The rows are grouped in 4 ways, from coarse to fine. Each group lies inside one group of the grouping before and may be the whole of it. The rows also spread widely along 9 directions, which tell nothing about the answers.
(in the rows, 128 means zero)
Some rows, each with its group in each grouping after it:
[120 140 140 145  99 140 136 121 142 164 130 120  90 171 129 132  86  81
 134 137  58 100  68  92 137 183 108  78 143 150 141 156 141 115  94  81]
j_507 j_589 nul j_179
[144  89 128 139 183 141 165 115  89 115 112 124 166 164 116 102 159 131
  87 127 141 152 188 147 115  85 122 153 154 101 134  87 113  88 174 144]
j_507 j_589 sofop j_285
[ 80  99 121  45 132 109 126 144 199 128 135 192 116  99 136  95 106 149
 115 128 224 132 150 110 160 159 158 132  61  83 153 152 184 122 178 144]
j_817 j_92 gisum j_508
[132 133 142 119 128 163 124 138 119 118 125 145 180 118 132 123 120 145
  92 131  90 133 139 139 116 137 123 138 131 137 109 142  96 136 115  92]
j_507 j_490 fivor j_701
[ 70 116 156 103 145 141 146 112 124 129 119 145  93 177 118 105 105 117
 135 149 204 132 141  94 192 129 140 129  87 134 172 164 185 109 165 153]
j_507 j_960 nipub j_698
[138 133 109 115 125 139 131 180  88 120 127 119 146 105 146 141 153 172
 137  95 132 116 153 137 124  95 128 167 123 121 114 117  99 132 124 135]
j_817 j_92 bibo j_396
[164 138 105 151 121 155 141 155  74 125 120  90 126 140 133 150 132 149
 139 118  86  90 107 140 115 107 129 143 179 139 117 115  67 114  90 115]
j_507 j_977 fimeg j_411
[113 121  96  74 117 138 135 197 101 110 123 130 131 116 159 148 131 188
 122 114 136 105 131 134 146 125 156 172 108 109 133 161 108 108 126 128]
j_817 j_248 Nagil j_625
[126 140 127 134 142 149 106  61 177 112 109 158 131 129 103  94  66  79
  47 192 147 141 139  84 119 203 153  52 113 138 174 156 151  84 141 106]
j_507 j_960 Beg j_388
[109 180 137 160 109 181  88 162  76  85 100  86 158 101 132 132 147 156
 130 124 161 125 205 124 154  77 140 124  79 182 170 127 113 119 148 130]
j_507 j_490 raval j_254
[146 143 123 170 167 111 148  96  92 125 130 114 118 126 101  92 162 159
 206 125 184 113 162 157 130  63 112 124 169 119 108  61 124 142 163 181]
j_817 j_248 Nagil j_17
[126 130 115 121 160 157 136 108 115 102 113 144 151 127 105 108 104 140
  91 170 161 127 148 125 131 138 155 123 129 130 140 147 103 114 130 132]
j_507 j_960 Dil j_130
[170 171 121 172 110 138  96 148 118 117 126  98 157  82 131 132 136 147
 159  93  89 111 145 158  87  97 114 101 157 147 111  77  75 139 106 103]
j_507 j_490 raval j_447
[140 126  89 113 117 115 124 143 164 131 130 143  67 109 132 136  93 116
 115 141 150 107  82  96 112 175 150 105 125  89 129 132 132 107 114 130]
j_817 j_92 pepem j_241
[137 178 114 167 111 125 101 134 110 117 126 105 100 100 123 133 133 140
 183 124 143  94 135 124 123 104 128  93 133 147 136  98 120 132 122 143]
j_817 j_248 Luz j_153
[178  91  76 111 123 116 145 174 116 131 130 109  57 152 146 181 103 108
  90 120 104 116  62 105  90 151 144 138 149  67 135 106 102  65  94 114]
j_507 j_589 Zopap j_97
[110 125 132 118 145 167 156 143  75 123 118 121 154 162 128 125 126 156
 126 135 125 110 147 135 160 111 134 161 136 151 135 161  97 116 122 120]
j_507 j_960 Dil j_228
[161 122  72 138 165 141 179  83 135 136 128 129 101 149  87  87  94 157
 182 172 163  53  83 162 128 145 158 105 217 109 112 110  72 113 120 154]
j_507 j_977 fimeg j_46
[131 146 124 113 134 126 112 145 102 112 143 162 122  89 118 132 143 162
 143 148 156 144 115 125 111 114 125 150 116 122  75 123 114 175 107 152]
j_817 j_248 fugim j_576
[120 124 151 121 137 154 137 122 145 135 125 144 207 124 134  84 128 154
 127 106  99 117 178 168 131 124 119 124 148 142 122 122 105 133 149  93]
j_507 j_490 fivor j_362
[ 94 148 121 126 103 174 133 150  95 134 119 109 125 155 130 129 101 139
 149 144 106  74 103 114 174 154 141 117 121 167 155 187 111 119 107 107]
j_507 j_589 sofop j_811
[104 140 107 104  97 163 116 174 123 110 102 100 113 139 153 144 102 137
 109 119 148  88 146 104 169 140 167 113  90 143 202 162 133  71 139 111]
j_507 j_977 fimeg j_46
[117 166 137 150 100 135 105 132 156 138 119 115 167  91 142 101 133 141
 164  91 127  88 185 134 146 120 124  83 117 162 165 114 134 128 152 103]
j_817 j_92 gisum j_508
[121 109 135  85 133 140 144 163 113 137 134 161 172 119 146 121 142 160
 100 110 103 138 142 135 125 130 114 174 123 115  94 149 116 147 127 114]
j_817 j_92 bibo j_396
[128 128 111  98 130 148 124 175  87 101 131 130 126 114 130 142 136 173
 134 126 171 125 129 132 133  95 146 173 111 120 115 126 102 137 118 148]
j_507 j_977 fimeg j_411
[101 116 152 127 154 117 142  84 158 143 124 158 109 149 111  86 120  95
 115 141 179 149 157  98 145 140 113 103 107 111 145 122 197 122 181 149]
j_817 j_92 bibo j_396
[176 140 118 160 126 105 133 141 120 143 141 107 105 117 134 149 125 125
 181  87  90 108  97 141  88 101 107 109 179 114 105  67  95 122  92 111]
j_507 j_960 Dil j_130
[144 139 128 145 129 135 131 133 103 127 125 112 105 139 127 141 116 125
 139 123 125 115 115 119 124 116 128 122 146 132 132 115 109 112 109 125]
j_507 j_960 nipub j_698
[135 164 125 169 134 144 114 101  98 111 108 116 136 122 111 116 128 128
 111 159 125 123 151 113 126 128 126 100 138 155 136 130 123 126 132 131]
j_817 j_248 Nagil j_625
[126 139 139 145 121 157 125 152  84 121 111 100 130 147 139 143 133 126
 111 121 103 128 144 121 137 108 118 138 120 146 143 138 116 109 125 110]
j_507 j_490 raval j_447
[106 111 131  98 122 112 146 155 145 152 136 139 113 131 148 117 134 145
 161  92 152 105 138 126 157 120 125 143 111 106 139 127 155 119 153 129]
j_817 j_92 gisum j_508
[160 112 155 151 167  86 133  86 156 140 139 162 145 105 112  91 160 106
 115 109 150 177 176 133  83  95  88 119 143  88  96  46 155 142 170 143]
j_817 j_92 gisum j_508
[115 120 138 129 139 149 160 130  79 145 124 132 132 160 125 122 142 140
 120 144 116 116 128 115 158 125 113 167 135 139 113 165 120 135 121 127]
j_817 j_92 gisum j_508
[146 128 117 128 131 126 121 135 151 124 132 132 125 109 129 118 114 137
 146 111 145 119 134 143 110 121 134 112 136 107 125  89 116 116 134 123]
j_507 j_490 fivor j_362

New rows. What belongs after each?
[129 128 141 131 120 118 130 129 139 145 134 130  96 147 130 127 115 106
 150 111 122 123 103 114 126 124 112 112 139 120 128 110 150 126 123 120]
j_507 j_977 fimeg j_411
[125 150 122 144 123 162 112 135 118 106 103 107 142 123 129 123 115 130
 102 137 132 116 161 124 134 130 141 105 116 148 164 138 113 100 138 112]
j_507 j_490 raval j_447
[120 153 127 151 141 143 128 100 117 124 135 136 129 122  91  92 118 142
 184 154 163 105 123 136 139 118 126  99 143 149 113 112 116 159 128 148]
j_507 j_589 sofop j_811
[145 118 111 112 135 117 127 122 157 122 127 145  87 123 125 132  89 113
 110 138 158 126 101 110 109 153 150 103 132  95 142 115 129  96 122 129]
j_507 j_960 nipub j_698
[ 77 167 151  81 111 119  76 137 176 112 154 201 147  49 119  90 123 169
 176 138 202 144 145 125 141 131 131 109  63 143  97 139 166 208 138 146]
j_817 j_248 fugim j_576
[109 110 143 115 138 132 155 112 149 151 127 143 120 169 131 112  95 104
 124 127 115 115 119 118 146 154 124 108 140 124 147 146 146  99 136 102]
j_507 j_960 Dil j_228
[ 92 149 149  89 109 153 101 142 135 126 146 191 126 100 114 122  94 144
 125 173 129 143  71 109 135 171 121 137  93 147  75 193 125 195  85 115]
j_507 j_490 raval j_254
[128 160 106 140 106 144 127 128 129 138 132 117  77 133 115 128  88 136
 195 144 135  64  67 117 150 150 140  93 152 150 131 142 111 132  91 127]
j_507 j_977 fimeg j_46
[156 148 123 168 101 140 124 153 119 137 113  82 128 128 151 144 127 121
 144  87  66  97 133 140 111 115 117 100 159 140 148 100  97  91 118  88]
j_507 j_490 raval j_254
[125  94 121 129 146 172 171 143  72 128  92  91 150 202 143 135 128 115
  51 132  81 113 157 118 150 136 138 145 145 125 182 161 110  45 150  98]
j_507 j_589 sofop j_811
[151 142  80 116 117 155 116 180 108 100 126 108 130  89 137 147 118 186
 154 117 152  85 128 153 122 114 166 143 130 121 128 115  61 113 105 128]
j_507 j_490 fivor j_362
[122 143 118 128 127 132 113 126 125 114 116 135 110 121 126 127 120 121
 100 151 145 125 140 105 124 140 140 107 113 122 150 136 142 105 141 132]
j_817 j_248 Luz j_153
[134 137 104 109 103 127  92 219  98  95 127  94 113  89 160 170 149 160
 147  66 170 128 164 125 121  68 148 145  74 107 161  79 119  97 140 137]
j_507 j_589 sofop j_811
[ 71 100 160  86 153 121 143 130 136 132 135 164  84 161 116 105 124 126
 151 139 217 161 136 110 173 109 119 151  74 103 131 140 196 136 174 166]
j_507 j_490 raval j_447
[150  94 124 103 168  90 142 120 138 132 157 191  85 114 105 119 136 122
 108 151 173 181  91 111  84 128 109 164 131  59  51  92 142 164 125 165]
j_817 j_92 pepem j_241
[118 131 167 135 120 163 123 168  67 125 120 111 168 145 149 143 154 142
 111  97  85 146 165 129 143  87 102 170 108 156 121 134 114 132 121  99]
j_507 j_490 fivor j_362
[146  75 141 118 182  94 177 110 106 150 156 166  93 168 101 114 143 116
 146 132 139 167  86 132  99 102  89 167 166  68  60  79 139 146 133 158]
j_507 j_589 sofop j_811
[162 179  90 167  73 135  92 176 116 126 114  71  93  90 158 172 116 122
 148  87  93  76 118 101 110 134 136  83 124 145 164 108 105  96  95 101]
j_817 j_92 bibo j_396
[126 158 143 106  86 156  85 179 107 113 127 141 148  98 149 159 115 134
  88 121  79 141 109 102 115 139 122 136  95 155 115 159 111 151  81  86]
j_507 j_977 fimeg j_46
[112 164 113 131  94 170 108 171  98 111 104  89 127 128 150 157  99 136
 120 123 108  83 132 106 158 141 157 107 105 168 188 175 103  88 100  91]
j_507 j_960 Dil j_130
[107 178 102 115 104 123  66 105 188  96 122 167  78  65 108 115  69 116
 113 187 198 123 102  76 126 197 166  51  73 133 151 156 167 139 124 140]
j_817 j_248 Nagil j_625
[123 164  98 142  87 164 102 184  92 109 107  72 111 121 149 162 112 139
 141 110 121  75 131 109 150 126 158 103 103 157 189 143 102  83 114 107]
j_507 j_589 sofop j_811
[125 156 135 120 104 131  90 146 145 123 132 152 144  76 136 127 122 130
 115 116 124 140 140 107 110 141 117 110  95 137 117 129 139 157 120 114]
j_817 j_92 bibo j_396
[102 116 142  99 129 135 137 139 151 142 128 161 155 126 141 102 124 134
 101 123 122 131 148 121 140 149 123 136 115 119 125 151 145 131 148 112]
j_817 j_92 pepem j_241
[123 119 173 170 135 143 151  90 117 155 112 111 110 200 126 124 112  65
  98 134  74 133 124  99 140 145  92 101 146 138 149 134 161  91 140  93]
j_507 j_490 fivor j_701
[122 142 127 128 111 131 116 157 122 130 129 129 119 112 141 133 133 131
 125 116 125 124 133 109 129 128 123 132 112 129 124 130 132 132 122 121]
j_817 j_92 pepem j_241
[ 99 150 147 139 124 161 125 146  76 118 116 108 132 150 130 140 124 130
 129 132 129 122 148 105 164 108 127 134 104 166 155 159 129 120 118 118]
j_507 j_960 Dil j_130
[109 171 146 138 116 144  91 151  87 103 124 132 160  93 129 123 157 160
 141 126 143 136 180 126 135  84 119 135  95 164 123 124 126 160 136 136]
j_817 j_248 Luz j_153
[119 103 107 131 147 175 178 101 104 139 103 113 119 208 114 113  89 107
  75 184 106  87 106 111 161 183 148 117 162 135 171 186 110  69 128 107]
j_507 j_589 Zopap j_97
[137 172 158 156 110 144  94  97 147 135 134 148 169 104 121 108 100 107
 124 136  72 130 124 117 107 157 104  71 139 175 116 132 119 151  97  80]
j_507 j_960 Beg j_388
[151 140  89 162 138 121 151  97 149 146 122 107  91 129 113 101 111 123
 183 127 155  67 121 133 127 139 137  78 175 114 146  92 121 100 144 145]
j_817 j_92 bibo j_396
[129 124 118 120 133 123 131 117 151 136 124 149 119 117 124 113 116 123
 109 138 147 118 131 111 130 153 135 115 122 112 136 134 139 117 139 125]
j_817 j_92 gisum j_508
[132 134 135 137 108 105 136 124 135 167 141 139  56 153 135 146 107  91
 154 132  78 111  46  96 121 168 101 101 152 116 105 141 152 131  90 108]
j_817 j_248 fugim j_576
[117 143 125 121 129 156 118 151 120 104 109 114 174 113 141 119 123 151
 115 109 143 113 193 136 143 107 150 118 111 146 176 130 112  96 148 110]
j_507 j_960 Dil j_130
[ 77 108 149  86 163 156 142 111 130 114 124 182 140 143 103  85 115 145
  95 181 196 160 147 121 160 139 137 152  91 121 119 171 153 142 163 151]
j_507 j_490 raval j_254
[ 99 135 144 111 127 143 120 140  86 121 124 154 110 144 126 140 127 126
  87 166 126 148 115  89 142 140 121 153  95 136 116 181 149 140 118 131]
j_817 j_248 Luz j_153
[105  89 169  86 151 124 146 102 170 140 127 181 145 159 130  97 100  95
  61 135 126 169 140 108 129 161 120 122 118 103 140 148 172 107 158 106]
j_507 j_960 nipub j_698
[126 122 126 120 139 113 138  92 167 150 137 170  95 125 110 102 101 108
 124 159 147 121  94 104 127 173 123 104 133 107 112 139 151 139 128 129]
j_817 j_92 gisum j_508
[106 101 146 123 163 131 169 104 124 143 124 133 121 183 119 102 119 115
 138 126 153 125 150 127 157 116 122 127 141 119 151 124 151  95 163 132]
j_507 j_960 Dil j_228
[147 130 112 177 155 136 164 106  99 132 107  74 107 173 120 120 124 115
 159 116 138  86 155 134 143  96 134  99 176 130 177  91 113  63 148 132]
j_507 j_960 Dil j_130
[132 169 115 152  89 141  99 160  98 122 106  87 103 122 154 161 118 121
 121 116  91  96 121  98 135 141 131  98 115 149 168 147 126  96 109 101]
j_817 j_248 Nagil j_17
[135 202 127 186 124 147  72  85 114 100 129 146 103  68  76 112 113 115
 132 199 178 139 116  83 111 143 125  81 106 170  94 125 125 193  96 156]
j_817 j_92 pepem j_241
